All groups share one centre, and each spreads out both ways along 14 directions, with some noise.
Known rows, each followed by its group:
[  0 -21   3  -8  19  -8 -16   5   3   3  -7   3   6 -15  10 -16  34  -5
   0  -6  24  20  -1  12  -8]	(2)
[-30  30  -6  -2  26 -10  31  -2  -3  12   9  13 -13  -2  21  -6  26  28
  10  10  -9  17  -9 -12 -14]	(1)
[ 14 -11   9 -22   5  -2 -23 -16  -7  -9 -14  20   1 -26   5  10  -3 -50
  14   5  -8   0  20  17  -3]	(3)
[  5  -5  32 -27   6 -12  -9 -17  12  -5 -17 -13   0  40 -11 -29  26 -12
 -17   2  24 -28  -1  -6   1]	(2)
[ 22   7   7  11  -2  18 -23  15   4 -12 -21   9   4   7  -3 -16  -8 -66
  -1 -16 -11 -23  45  -5   2]	(3)
[  1 -24  -6 -22  15 -15   8  12  26  -5   6 -12 -12   5  29 -19  -7 -10
 -31  23   8  32 -24  30  12]	(1)
[-26  -8  32   2   5  44  21 -10 -63  -4   9  -9 -17  -4  -4  23  48  11
  12 -19  23   2  -2  12 -21]	(2)
[  0  -3   1 -10  -5  -3   0  27  -3 -13   0   0  26   0 -19   7 -24 -15
 -21  -1 -26 -20  13 -34   1]	(1)
[-11 -14 -67  23  16  30  -6  27  -7   8   7   4 -11  -4  17   8  21  20
  -2 -27   3  27   5   1 -12]	(3)
[  6  14  17 -28  42  -2  -5   0 -57 -16 -30  29 -15 -17  16   5 -15 -28
   8 -22  -2 -27   5  17  17]	(0)
[ -4 -29 -26 -27 -22  30 -48 -36 -26 -14 -30  -1  -4  -5 -14  17 -15  10
  25 -27  -3 -28   7  18 -30]	(2)
[ 12  -5 -18   3   7  19   5   8  50  -4 -10 -20   6  38 -14 -23   4 -12
   2 -11  25   5  27 -23  -6]	(2)
[ -6 -28 -46  38 -23   8   7  11  29  31  21 -18 -10 -14 -11 -33  40   7
 -22 -39  17  13  15   1  15]	(2)
[ 14 -15  42 -16  12 -43 -29  -5   5   8  -7   0  57 -27 -41  -4   3  39
  33  15   6 -23 -26 -27  -8]	(3)
[ -5  18  18  -4  -6 -19 -22 -28  20   7   1   8  23 -16   7  -9 -28   5
  37   0   5   0  -7  10  14]	(0)
[-15  50  31  14  -4   7  16 -42  11   7   1   5 -26  18  24 -14   7   3
  36   7  14   7   3  21  -3]	(0)
[ -1  -6 -20  28  -4  19   7  20 -28   9  29  -8  14  10 -30  28 -14  24
  -9 -23 -11 -28 -12 -25  26]	(1)
[ 17   9  -1  15   5   2  -1  56   2  -7  -9   7 -12  12  15 -14 -19 -25
 -41  15 -17  -3   0   7   9]	(2)
[-28  -6  -1   7 -47   6 -13 -40  -1  23  36  -1 -18 -13   3  11  -7  11
   1   3 -13 -11 -28  37  15]	(0)
[-53  -7 -13  -6 -24  -5  19   1  12   3  24 -19  24 -11  -5 -21  27  16
 -21 -14 -23   2  13 -37 -23]	(1)
[-11  -9  18  29   2  16 -25  -1 -28  12  27  -1  18 -30  10  12 -10  12
  30 -19  21  11 -23  35  25]	(2)
[  7  -7   2  -5  -7   3 -21  -4 -10  -7  -2  -8   1  32  -3  -1 -18   3
 -17  -2   1 -29 -21   7  19]	(0)
[  3  -1   2  19   5  -5  31   2  -3   0  22 -14  -6 -11  17   3   2  -6
  -1  13 -17  26  -4  11   7]	(2)
[-12  -6   3 -11 -11  11 -15  -8   4  10   3   8  -6  -2  -8  11  -1  17
   4   7  15  -4 -18  13  -4]	(1)
[ 32  11   4  -8  22 -15   5   4 -31   1 -40  24 -30 -31 -15  10   3  18
  23  14 -16 -19  -5   7 -22]	(2)
[  9   7 -20  30 -11   3  17   1   6   5   4 -13 -33  18  20 -17  13   0
 -20   1  -7  10  -1  18   5]	(0)
[ 35 -23 -12   0  30  10  11 -10  10   8 -24 -17  -7  19 -50   5  44  44
  32  -4  39  -7   0 -25 -25]	(3)
[-25  31 -35  -4  -7  22  24 -37  17  -1   4  -1 -30  38  16   0  -9  -5
   9 -16  -9  -8  22 -10   1]	(0)
[ 13  -6 -16 -13  14  38  12 -29 -14  20   3  13 -41  -7 -41  29 -17 -10
  35 -21  -1 -48   0  14  21]	(0)
[ 24   4 -47  -8  25  -7  -4   3 -11  11  -9  33   0 -11 -36  32 -25   6
  15 -22 -16 -39   7 -34  25]	(3)
[  8 -34 -23  -5 -38   3  -6 -10  22  12  13 -14   8  -3 -51  22 -34  25
 -12 -19  24 -16  -9 -10  31]	(0)
[-13 -21  -9 -33  -2   5  22 -24   4 -16  -2 -12  13 -19 -15  13  15 -19
  12  -8  -6  15  37 -27 -29]	(1)
[  4 -10  16   8   9  -1  11  -3   4   8  17 -13   3  -8   0   1  22   4
  13  24 -11  13 -14   8 -12]	(0)
[ -8   2  26 -10  18   2   0  -3 -27 -10 -11   0  25 -14 -16  -3  11  -3
  20 -25   6 -18  18 -22  -9]	(1)
[ -4 -46 -24  12  -8  23 -49  -7  10 -22  27 -36  38  13  46  -1 -23 -22
   3  -3  -2  42 -12  40   4]	(2)
[ 12 -44 -24 -30  -3  15 -38  -1   9 -22 -19 -14 -17  21  33 -21 -30 -49
 -38 -15  18   7  -3  56  22]	(1)
[-23  20  -2   5 -13  35 -11  19  10  -5  -8  10 -32  13  44 -17 -13 -23
 -14   3   9  20   6  41 -11]	(3)
[  9 -14 -32   2  22  37 -28  19 -15  -2   5  17  15   3 -12  41 -43   1
  17 -28  24  -3  -6   1  27]	(1)
[ -8  24   6 -23   3  -4  28 -25  30  -3 -41  -4 -16 -14  -9 -45 -10  -3
  30 -31  21  -7  43  -7 -13]	(3)
[  7  10  -6 -11  55  17   1   1 -50 -13 -22  29  -9 -17  16  33   3 -10
  36 -18  12  12  12   4  -5]	(1)
[  8 -14   3  26 -21  22  11  14   3  -1  15 -18   0 -20  -3   1 -21 -18
   1  -7  -3  14  10  20   8]	(2)
[ 25 -36 -13 -10   6 -37  -7  16  -4   6   4  -5   6 -19 -14   1 -15  15
 -29  12 -14 -10 -35   8  27]	(1)
[-23  -5 -32  -7  -7  31  42   3  26  -7   9 -18 -19   6  11  -3  -8 -12
 -10 -15   9  35  29  -2  -7]	(3)
[  4 -18   4   3  20  36 -44  47 -16  -6 -24  11  -6  -9  20 -19  29 -31
  -4   4  -2   2   6  29 -41]	(0)
[  0 -21  33 -22   0  -2 -32 -28 -29   0 -19   3  -4 -16  -6   8  37  23
  25  17  15  -5 -24  27 -38]	(2)
[  3   6  11   7 -10  36   2 -12 -12 -24 -26 -23  11  -4 -13 -15 -18 -20
  39 -34  -6 -16  47  -7 -26]	(2)
[ 26  -8  -9  16  -4  -3 -32  -7  16   8 -16   3   5 -14  -6  -8   8   7
  28   6   2   2   1  14 -16]	(1)
[ 15   6 -15  -2  29   1 -17   5   3   2 -19  19  -3  -6  11   2  -9   4
  26  -3  12  10  -2  12   0]	(2)
[ -4  18  43  -9 -12 -26 -11  -2   6  23 -15  25  -7 -40 -24 -18   0  19
  14  12   9 -27 -17  13  -1]	(1)
[ 31   1  20 -18  12  14 -19   0  22  -6 -42   8 -24  36 -10  -2  26  -9
   9  37  22  -5   3   5 -40]	(3)
[  8 -21  30  67 -16   1 -17  22 -22  21  59  -8  40 -47   3  15  30 -24
   9   8 -19  25 -11  18  18]	(3)
[-26   2  -5  -2  -1  35  31  11  57  -9   7 -17  23 -16   1 -16 -24 -25
  27 -22  33  53  53 -13 -12]	(3)
[-28 -20 -24  -6  -3  22 -17  23  18 -10  47 -11  18  54  38  14 -28 -28
 -55   5   5  19 -23   8  38]	(2)
[ 35  -8   2 -30  15 -11 -32 -23 -17  -4 -15  33  -5  -2 -15  38 -16 -32
  12  16 -16 -32  -6   6  13]	(3)
[-18  -7  11  11 -12  21 -36  27 -25  11  22  25  24 -20 -12  34  -6   0
  -2   0  -3 -11 -15   0   5]	(3)
[-28   8  13   0 -11  -2  -8 -20  11   0  10  -5   8  -7  32 -18   6   1
  13   8  -3  23  -5  22 -13]	(3)
[ 23 -32  12 -21 -18  -5 -18 -20  19  -9 -26 -18 -21  19  -6 -17  33  -9
 -14  32   4  -2  -5  22 -36]	(1)
[-12   7  17   6   7  -6  -3 -17 -31 -10   7  -4  12 -20  27 -16 -13 -27
  11 -33  -8  -5   9  19  27]	(0)
[-27  11 -42 -34  25  42  16  -8  18   2  16  27  -3   8  -9  51 -35   0
  31  -3  -1   5  12 -27  -6]	(0)
[  1  16  20  27  -7 -36  23   2 -13   1   3  -9   6 -31  18 -25   5   2
  -9 -12  -2  18   6   8  21]	(0)
[ -9   6  -1  34  -4  19  -6  23  21  19  23 -11  18  20 -13   2   5  44
  13   7  19   6 -23  -9  -4]	(3)
[-19  19  -9  11  15  12  -6   9  -6   3   2  14   7   0  19   6   7  16
  18 -10  14  20   2  -4 -10]	(0)
[-37   9 -10 -26   6  28 -47  29  -7  -6 -30  27  -4  17  20 -17  12   3
 -14 -13  14 -12   2   2 -35]	(1)
[  3 -38  14 -31 -19 -16  -2 -32 -24  -4 -14 -20   4  -7 -44   3  23  23
 -13 -20  18 -32  -6 -13  -5]	(0)
[  6  23 -13  28 -24   8  -4  17 -23  13   3  29 -29 -21   3  15 -17 -12
  -8   1 -34 -18   2  16  10]	(1)
[-10 -46 -14  -7 -13  18 -15  36  -9  -1  10 -12  20  -6 -27  11  12   9
 -31  -7  -2  -8  -5 -18 -16]	(0)
[  2  -3  -8  -7  21  12 -21   3 -11   1  20  12  20  29  -6  45 -20  11
   8  14  -2 -12 -28 -13  15]	(3)
[ 17  30  -5  -1  12  42  11   5  11 -12 -33  15 -30   9   0  -8 -42 -45
  24 -32  24  -8  48  12  10]	(2)

New rows, each followed by its group:
[ 13  -9  22   5  -2  19  10  -2   4   2 -20  -8 -25  -5 -13 -14  48 -11
   9   6  23  10  21  11 -36]	(3)
[-29  -6 -15  -9 -16   9   9   1  26  10  22  -9 -10  38  -2 -18  20 -15
 -47 -19  18 -11   8 -15  22]	(2)
[ -7  21  -6   8 -21  10 -23 -42   7  18   8  13  -6  25 -16  14  20   6
  26   5 -16 -35   2 -14 -13]	(3)
[ 11 -15   7  -6   7 -29 -10  19 -13   7   2   9   8 -35  -6  -6 -27   3
 -14  -5  -6 -15 -25  15  35]	(1)
[ -8 -17 -38 -13  -9  20 -22 -12  -6   7  24  28  10 -20 -16  54 -22 -20
   8  -9 -15  -5   8 -10  13]	(3)
[ -3  19   3  15  27  -8  -3   4  -1  16  10  13  23  -9  -7   2  -9  23
  30 -17  15  -7 -11 -15  22]	(2)
[-17 -14  -2   0   5   6   2 -21 -60  -2   6 -13  -2  -2  -7  19  37  37
   8 -15 -15 -20 -19  -5 -20]	(2)
[-25  23   5 -24  29  24 -11  -9   9 -11   6  16  15  33  18  23 -19   1
  31  17   2   7  -6 -13 -13]	(0)
[ 13 -12 -29  -1 -23  52 -35  -5   8   5 -28  30 -51 -19   5  27   8 -26
  18   5  20  21  22  48 -37]	(1)
[  3   6  -2   0 -11   6  -2 -19  15  15   4  -2 -18  26 -14   8  -8  29
   5  13  10 -18 -24   5   6]	(3)
[ 12  -6  -7  19  -4   1  34  11  -5  16  -4 -16 -39 -18 -10 -21 -13  28
  -9 -24  25   0 -14  33  31]	(3)
[ -6  -3   0  16  -6   6 -13   2 -11   5  10  11  23 -49  -2  -1  -7 -33
  20 -33  -8   2  29   3  13]	(3)
[ 22  16  -4  -6  35 -18  14  13  24  -2 -20  14  -8  -1  11 -17  -6 -19
   9   7   6  13  13  -5   7]	(2)
[ 20 -32 -13  -2  27  23 -54  29   3  -1 -30  12  13 -20   2  -7  -4  -3
  19 -20  45  17  -1  28  -8]	(1)
[ 20   1   0  26  12  12   1 -33   2   1  23 -19  11  27   0  26   2  14
  41  14   4  13 -14   2   7]	(1)
[  9  -5 -11   7   7  28   0   2  -9 -10  15  -9  13  23 -10  26 -35 -13
   6 -19   6 -10   5  -9  26]	(1)
[ -4  13  36  22   6 -25  11  10   3   0  30 -16  40  -4   8 -18 -16  -6
   0   3 -15   0 -12  -9  30]	(2)
[  8  15  11   3  26   5  47  -5  -8   4   6  -1 -20  -9  -8   3   6 -15
  20   0 -13  -8  12  -6   7]	(0)
[-44  -4  39 -28  24 -19  37 -13  -2 -16  34 -37  15  23  55 -35   0 -16
 -29   1   7  27 -23  19  30]	(1)
[-41  11  -2 -27 -41  -1  -3  -3 -18   5 -23   7 -38  14  -8 -33  29   9
 -53 -14 -25 -58   5  -8 -25]	(1)
[  3  -5 -20  11  10  -7  11   5   0 -16 -13 -21   3  25  21 -20  27  12
 -17 -13  17  28  14 -13 -11]	(0)
[ -3 -48 -25  -5 -24  22  -7  34   3   0  15 -12 -12   9  -8  12  18  -1
 -57  12   0  11 -13   8 -13]	(2)
[ 11   4 -39 -19 -12 -13  27 -13   7  17 -19  14 -60 -17 -19  -1 -34  25
 -14 -12   1 -23 -12  20  26]	(3)
[  2   4  39 -24   2 -35  16 -15  -4  -1 -21  -2   1 -24 -16 -22   8   9
   7   9  -4 -17  -4  -2  -8]	(3)
[ -2  26  15  35 -12   4  11   2   5   4  12  -9  25 -26  -7 -18 -38 -11
  33 -26 -13  -9  24  -6  21]	(2)
[-11 -15  -1  12   1 -20  -4 -10 -35  24  21   1  -3 -22  -8  -5  29  23
 -14 -31   7 -21 -26  12  36]	(2)
[ -7 -13 -17   2 -11  23 -23  27  11 -14  11  -6  13  18  26   3 -30 -22
 -24   9 -13  16  -4  12  -1]	(2)
[-17 -25  -7 -24 -23  22 -23   3  16  16   9  17   4 -26 -33  27  -5  10
   6  12   1 -10  -9   1 -20]	(0)
[-40  -3   3 -24 -27   9  27  -3  34  -4  -1 -19   0  -2  -9 -38   7 -19
 -22 -22   4  -2  39 -20 -17]	(1)
[-41  29  12  33 -12  -5   9 -33  -6  20  40  -8  30 -20   9  -7  16  29
  45 -19 -12   5  -1 -12   2]	(1)
[-16   2  15 -10 -32   3  10 -63  34  18  17 -15  -3   3 -29   2   6  18
  38   4  10 -11   0  -3  -7]	(0)
[ -2 -10   5  -8 -48  -1 -23  14  25   1  -8  -9 -11  19 -13 -31  -9 -12
 -45  10 -14 -34  -3   7  -6]	(1)
[ -3 -16   8  16 -51 -19   0 -32  27  22  12 -26   9   0 -38  -3  21  59
   0  -2  38   5 -18  -8   0]	(0)
[ 12  -3  -7  13   7   9  -6  21 -11  -1   3  12   5 -20  -1  13 -21 -14
   6  -8  -5   5   6   7  13]	(1)
[ -2  20  25  29  12 -31  -5 -33 -13   1  13 -17  30  -1  25 -23   4  22
  34 -17   9   7 -16   9  25]	(0)
[-33   0 -11   1  -9   9  -1  23  -9  -1   8   2  19 -22  -1 -10   2  -4
 -15 -27 -12  -3  19 -19  -7]	(1)
[ -3   9 -11 -13  23  -2   4  34   6 -10  -9  10  16   8   2 -14 -23 -29
 -20 -22  -1 -10  23 -26  19]	(2)
[-12  18 -21   2  33   4  -2   4  -3   0   1  13  -2  13  31   0   5   4
  11  -4   0  15  -1  -2   0]	(2)
[ 22 -22  30  15   3  19 -28 -23 -19 -14   5 -29   7  20  19   7  -8  -3
  25  11  14   9 -26  47   2]	(2)
[ 13 -18 -31 -13  29   9  -2  29   5   5 -30  16 -27 -24   0 -12  47 -11
   3  21 -30   5  15   0 -59]	(0)
[ 30 -48  16 -10  -1  26   9 -28   8   5   8 -33 -15   8 -41   8  15 -11
  15   4  20 -14  -7  19   0]	(0)
[  7  11   0   0   0 -27  17   6 -16  22 -15  14 -42 -22 -12 -10   0  45
 -13   7  -3 -23 -32  19  11]	(3)
[  0  -2  21   4  -4  19 -27  28 -12 -14  -8   7  15   3   4  -8   2 -43
 -14  -5  -6 -12  20  -1  -9]	(3)
[  2   0   1  22  -5  11 -24  15 -24 -10  11 -10  18  32   7   7  -1   0
 -15   3 -23 -22 -13  -7  -2]	(1)
[ 13 -16   2  -7  19  -2  33 -26 -12 -12 -11 -10  -5 -33  -3  11  48 -15
  30   6  -6  33  35 -10 -40]	(1)
[-13 -20  -5 -17  13  16  18  -3 -34 -10  -3  -6  -7 -19  -4   8  18  -6
  -2 -31  11   3  16  -1  -5]	(3)
[ 29 -33 -22  40  -3   9 -20  -4  12   7  20 -24   5  11  12   0  40 -11
   5  15  -6  27  -5  19  -9]	(3)
[-27  26  22   6  -4  28   5   6 -27   6  20  22  -2 -10   1  27 -24  -6
  11 -15   7 -12  -2   5  18]	(1)
[-10  41  54  40   2 -11  27  37 -43   6  -8  17 -13 -35  20 -15  30  12
  -8  -9  29  26   3  15   3]	(0)
[ -1  18  11   2  -5 -10  26 -16   4   6  -1  -4 -12   2 -11 -17   5  -3
   4  -9  -6 -19  13 -10   8]	(2)
[ 26   6   6  10  -6   3   5 -14 -12  19  -7   8 -21   3 -47  13   9  12
  12  -9   5 -48  -2  -8  15]	(3)
[ -6  -6  11 -14 -12  15   9 -23 -28 -21 -13 -13 -18  -8  13  -8   1 -34
   1 -15 -14  -5  24  21 -13]	(2)
[-13   4  11 -27   9   3  -1 -10 -13 -10 -19   8  15 -20 -16  -6 -14 -19
  17 -30   0 -25  26 -17   2]	(0)
[-20 -40 -12 -12 -15  34 -33   8  16  16  18   1  22 -30 -30  11  12   2
  20   5 -11  -7  -3   0 -36]	(0)
[ 12 -14  -5  -7  51   8 -21  32 -14 -10  -3  15  18  -5  20  16  -7  -6
  13  13   0  21 -17   7  -5]	(0)
